The same things were measured in two ways. Each way mixes the same 10 hidden numbers, adds some noise and spreads widely along 6 directions of its own, which tell nothing about the thing.
(in the rows, 128 means zero)
Some things both ways: the first way, then the second way.
[176 144 138 147 131 169 133  85  66 125 137 103 139 121 135 119 134 157
 128 120 141 183 153 121 165  91]
[152 122 137 159 107 141 161 128 133  92 101 138 124 141  82 178 193 123
 119 183 126 154 180 145  69 141]

[169 212 131 113 158 167 137 119 108 108 163 110 104 127 152 194 114 131
 203 141 120 212 193 125 159 102]
[142 149 128 121 105 117 136 133 140 130 147 117 134 108 150 140  72 134
 124  88 117 116 132 101 183 133]

[189 130 112 125 104 204 162 102  99 134 112 123 139 157 146  97 165 157
 131 171 118 142 121 125 167  98]
[121 104 137 154 125  50  87 129 136 134 122  77 176 182 167  69 157 146
  90  47  91 130 107  79 176 142]

[ 90 170 192 120  61 114 167 158 116 140 154  96 134 139 106 111  80 167
 161 150 123 154 149 123 132  97]
[117 128 109 127 145 101 117 151 171 118 119 117 155 112 144 125 180 175
 122 145 112 152 128  98 152 142]

[115 136 194 162  14 151 184 108 130  92 105  82 141 143 110  28  42 132
  82 139 174  85 145  74 121 109]
[142  91 151 118 162 109 115 133 149 169  94  83 152 149 160 136 169 139
 123 129 123 156 122 115 129 160]

[140  85 107 149 132 137 117  82 105 158 124 192 128 159 121  67 173 101
  93 131 122 106  79 115 130 151]
[152 119 147 169 162 154 122 105  89 128 100 115  97 164  74  96 139  59
  76 191 140 106 111 140  60 112]

[111 109 102 132 120 117  91 142 110 127 137 101 128 108 107 166 140 137
 112 133  88 150 120 173 100 162]
[123 172  74 214  96 119 143 154 146  98 155 160  89 104  85  72 110 147
 111 151 129 157  98 111 129 151]

[ 96 110 130 132 101 134 157 178 154  97 137 164 154 126 131  63  97 100
  88 125 129  78 116 120 177 138]
[ 90 144 142  74 147 163 106 117 148 140 113 152 123 136  98 166 145 107
 181 171 121 128 128 148 146 102]

[161 140  78 105 187 144  51 166  83  72 147 119  78  97 153 180 150 122
 111  96  86 183 139 150 173 165]
[132 144 106  90 134 192 148 104 152 143 167 142 121 122 160 171 134 131
 205  96 175  70 227 202 145  98]

[119 136 130 132 155 146 118 162 125 124 161 163 145 134 139  95 135 108
  82 159  92 150 107 133 146 118]
[ 98 110 149 139 165 134 113 109 111 144 132 118 119 158 164 109 158 135
 123 120 144 112 127  97 135 125]

[138 163 119 115 114 148 145 107 125 134 111 121 152 120 134 136 124 149
 162 135 156 117 157 102 141 143]
[191 128 122 112  98 111 131 124 131 143 121 111 152 126 101 118 125 144
  86 120  94 131 123 142  76  55]

[ 84 124  87  92 192  20  46 155 124 142 164 170 139 109 111 167 157  81
 140  81 102 143 125  70 133 208]
[ 94 127 142  99 124 105 117 121 110 117 114 133 153 134 115 110 112  89
 146 137  91 149  97 107 105 108]

[117  72  85 169  44  69  90 102 175 108  67  75 105 168 119 177 113 107
 130  78 107 130 139  83  89 151]
[181 129 119  90 170 131  92 141 155 156 117  85 179  96 118 146 131 147
  94 143 117 129 119 104 118 103]

[140 185 137 115 161 155 106 147  93 102 175 105 120 104 136 165 125 143
 139 161 105 199 153 171 122 114]
[131 119 134 167 110 110 109 162 119  73 147 133 127 159 122 115 165 128
 126 151 117 173 135 116  94 170]

[152 169 142 105  74 138 104 110  94 122 111  90 112 139 120 121 127 170
 139 160 130 136 141 112  85 167]
[168 138  70 122 113  58  82 195 224 123 159  77 207 129 170  56 198 196
 153 101  81 210 135 119 120 142]

[102 138 130 101 111 145 172 113 106 208 111 143 146 126 135 122 121 156
 172 129 142  97 148 128 170 139]
[146 199  48  97  80 148 154 153 206  96 144 179 163  37 105 178 129 191
 173 165 118 141 173 160 135  63]

[ 91 111 128 118  61  68 112 107 142 162 105 164 112 150  84  93 133 136
 166 102 105  80 104 111 101 187]
[131 159  99 118 136 141 117 109 151 169 143 130 137 110 164 100 115 123
 164 129 140  91 160 162 142  73]

[129 126 100 127 146 150 121  82 132 184  85 147 128 145 147 127 156 152
 167 117 100 131 119 142 161  84]
[ 64 140 159 149  87 101 141 107  72  52 121 198 119 121 115 167 125  72
 148 182  98 101 175 118 137 125]

[ 85 108 137 128  97  67 111  97 131 176 121 142 123 156 110 118 137 135
 173 101 110 135 119 131 114 112]
[ 92  96 169 113 156  96  88 112  85 104 117 110 177 159 167 129 146  72
 136 129 109 115 144  90 120 149]

[144 175 139 151 111 102  94  68 124 171  85 195 110 126  99 119 140 186
 201  59  90 132 129 113 145 138]
[ 98 161 107 138 124 156 203  99 122 105 118 155  70 116 105  83 124 103
 114 172 128 101 112 147  96  64]

[128  86  72 114  64  83 101 107 171 122  95 106 145 130  87 143 172 162
 191 106  73 113 117 179 108 142]
[114 162  82  78 132 116  88 161 213 155 127 139 162  83 118 127 125 156
 197 155 102 163 105 159 181 126]

[117  78  91 123 117 121  97 120 112 114 126 119 100 121 116 122 148 117
 118 113 101 125 104 179 128 148]
[171 107 123 134 149 149  99 142 129 106 117 107 137 158 104 125 154 109
 110 154 148 128 115 185  77 136]

[147 116 110 162 148 149 109 107  82 158 127 144 126 115 101 137 151 140
  93 116  91 156 107 122 145 156]
[ 80 111 140 145 153 144 115 132  98 102 140 155 118 131 129 157 136 126
 153 136 154 139 129 104 131 187]

[ 83  90 108  93 153  86 109 142  94 124 182 120 129 117 120 136 150  99
 139 129 135 148 122 167 138 136]
[149 129 131 132 138 140 116 121 122 129 118 123 131 129  93 140 105  73
 133 149 129 112 138 156 119 148]

[183 131  71 119 154 173  50 121  87  70  76  69  76 101 148 146 121 125
  55 103 102 143 131  84 155 182]
[132  87 129 158  99  84 142 141 117  90 110 114 134 163 153  95 158 147
 102  94 112 148 104 156 106 156]

[125 112  76 125 208 164 107  83  87 195 122 165 162  97 120 132 184 125
  97 155 118 115  90 156 130 165]
[170 159 100 191  59 152 158 138 107  93 160 192  97 103  86 156 128 159
 131 171 145 149 175 163  56  98]

Other things, the second way, with their names:
Q_122: [164 134 104 110 110 120 135 120 164 116 106  97 176 141 162 107 153 149
 112 113 120 116 125 160 110  53]
Q_20: [109 117 144 142 130 146 124  95  74 141 120 143 115 149 116 109  97  79
 135 130 141 116 106 137  86 112]
Q_734: [185 116 137 161  97 138 144 135 106 115 119 137 100 137  86 146 121 115
  93 162 130 129 138 178  79 133]
Q_142: [129 121 151 163 130 136 134 127  85 119 142 128  82 153 126  97 109 126
  82 135 134 130  86  96 109 125]
Q_899: [116  79 157 153 158  90  79 129  84 115 126 112 140 170 146 108 170 129
  89 115 124 115 120 107 125 156]
Q_516: [100 124 140 174 109 110 167 106 129 163 105 123 101 151 166  80 116 123
 140 115 134 146  96 118 140 143]
Q_840: [120 166 104 123 144 138 154 106 166 167 124 110 130 105 152  95 103 103
 156 128 133 100 145 118 160 102]
Q_943: [133 113 155 112 129 115  83 134 107  88 112 129 146 163  78 143 148  57
 132 173  95 130 140 158  98 143]
Q_803: [115 110 155 147  97 123 127 118  84  75 167 145 135 189 149 136 191 123
 153 105 127 134 203 129  70 120]
Q_783: [140 146  90 168 113  98 174 142 183 185 122 128  77  95 130  84 126 181
 117 129 118 145 116 141 173 142]
Q_519: [ 88 139 147 180  91 103 164  87  86 143 134 154 103 127 191  97  80 106
 141 110 131  97 147 100 155 116]
Q_785: [155 143 106 188 144 125 149 112 100 121  85 119 116  89  89  72  92  65
  51 203 126 101  88 126  73 111]
Q_594: [ 97 110 146  79 152 110 122 130  97 142 146 133 140  94 148 151  94 154
 131  92 110 127 111  72 150 134]
Q_786: [119 123 118  94 159 173 156 147 156 112  96 133 121  99 103 162 151 135
 147 198 142 174  96 142  83 147]
Q_613: [173 156 128 137 116 167 162 101 129 167 122 130  98 107 120 150  86 131
 100 141 149  82 146 142 136  67]
Q_863: [150 156 119 104 120 148 118 152 207 143  88 128 140 129  84 154 182 164
 136 204 110 190  98 140 120  88]
Q_648: [119  98 151 117 146 123  73 136  73 109 166 135 125 150 148 129 104 122
 126  96 136 100 121 134 146 153]
Q_815: [136 123 126 124 143 149 138 141 132 127 140 118 109 133  89 142 131 140
 118 112 131 152 119 107 115 157]
Q_166: [126 104 169 129 146  92  82 105  89 159 107 102 142 167 126  95 119 108
  76 113  98 117  76  80 130  94]
Q_26: [135 156  84 159 113 111 109 136 181 110 144 108 177 149 158  80 195 177
 128 108 122 148 145 102 119  83]
Q_205: [109 128 123 187  91 116 133 117 109 106 104 180 111 134 116 131 146 117
 139 177 132 131 138 175 105 126]
Q_509: [157 102 124  81 167 151  96 128 119  81 123 107 158 148 117 149 182 121
  96 141 135  78 147 183  89  85]
Q_235: [117 131 109 157 131 113 142 121 176 153  93 100 128 153 166  68 162 176
 102 109 133 138  74 118 162  98]
Q_976: [139 105 126 113 130 122 123 159 143  90 112 113 128 152  87 119 147 128
 111 134 108 168  79 157 102 155]
Q_643: [149 146 119  87 126 125 154 137 150 138 117 135 105  77  79 152  88 114
 123 161  95 122 124 152 144 121]
Q_539: [146 134 106 165 111 125 142 147 110 100 154 138 104 108 114 107  81 129
 103 118 133 129 108 133 124 155]
Q_311: [170 131 104 144 104 116 164 123 139 185 127 136 107  77 158 122  91 164
 124 123 133 114 141 173 132 108]
Q_683: [141 149 136 134 125 144 141 128 116 168 140 156  77  82  92 166  66 105
 140 166 126 115 152 132 157 157]
Q_775: [104 148 109 178 102 129 161 147 170 108  96 127  94 146 113  79 119 141
 117 149 128 181  39 112 150 158]

Some of these things the first way, each followed by its name:
[ 86 127 116 139 190 166 118 155 144 121 139 174 142 123 156  85 115  72
  45 174 122 107  87 138 136 127] | Q_142
[108 161 124  80 150 156 118 141 112 114 134  78 149  97 136 111  98 121
 101 178 143 116 144 126 115 142] | Q_311
[ 92 102 147 131  77 122 155  87 144 164 117 161 162 154 136  48 129 135
 161 123 139  96 124 178 128  73] | Q_840
[ 87  84 102 115 133  98 114 106 103 202  97 192  76 157 102 112 186 150
 172 102  99  99  56 145 171 145] | Q_509
[ 91 151 118 113 136  38  59 123 151 130 145 129 117 121  97 160 111 101
 165  87  80 163 143  96  96 158] | Q_519
[100 139 127 127 143 221 169 139 112 153 110 160 114 116 135  87 122 140
  85 194 133  71  77 169 152 140] | Q_648
[ 88 130 159 101  93  74 129 102  96 193 153 135 123 155 114 111 110 109
 162 122 139 133 150  91 100 164] | Q_785
[ 72 165 176 113 150  96 139 156  97 143 193 140 167  89 111 100  86 126
 134 118 136 151 155 141 154 113] | Q_786
[120 163 136 112 133 143 139 126 100 116 159 107 146  83 108 144 140 190
 200 129 120 164 145 221 161  80] | Q_976
[117 109  79 150 170 198 113 125 150 138  63 109 170 111 180 137 128 130
  54 153 125 102 119 153 147  94] | Q_594
[144 120 109 107  96 125 116 114 106 138 126 109 131 114  91 110 130 141
 127 121  90 121 128 111 134 179] | Q_205
[150 149 112 146 141 193 135  90 125 108 111 114 138 122 138 126 133 128
 108 174 147 130 125 137 117 113] | Q_683
[153 128  58 110 222 185  69 128  91 120 136  99 116  96 171 190 167 116
 102 154  96 181 131 192 137 131] | Q_539
[100 186 183  78 119 106 144 236  75 121 229 137 125 130 136 122  78  98
 107 157 127 171 169  65 159 191] | Q_26
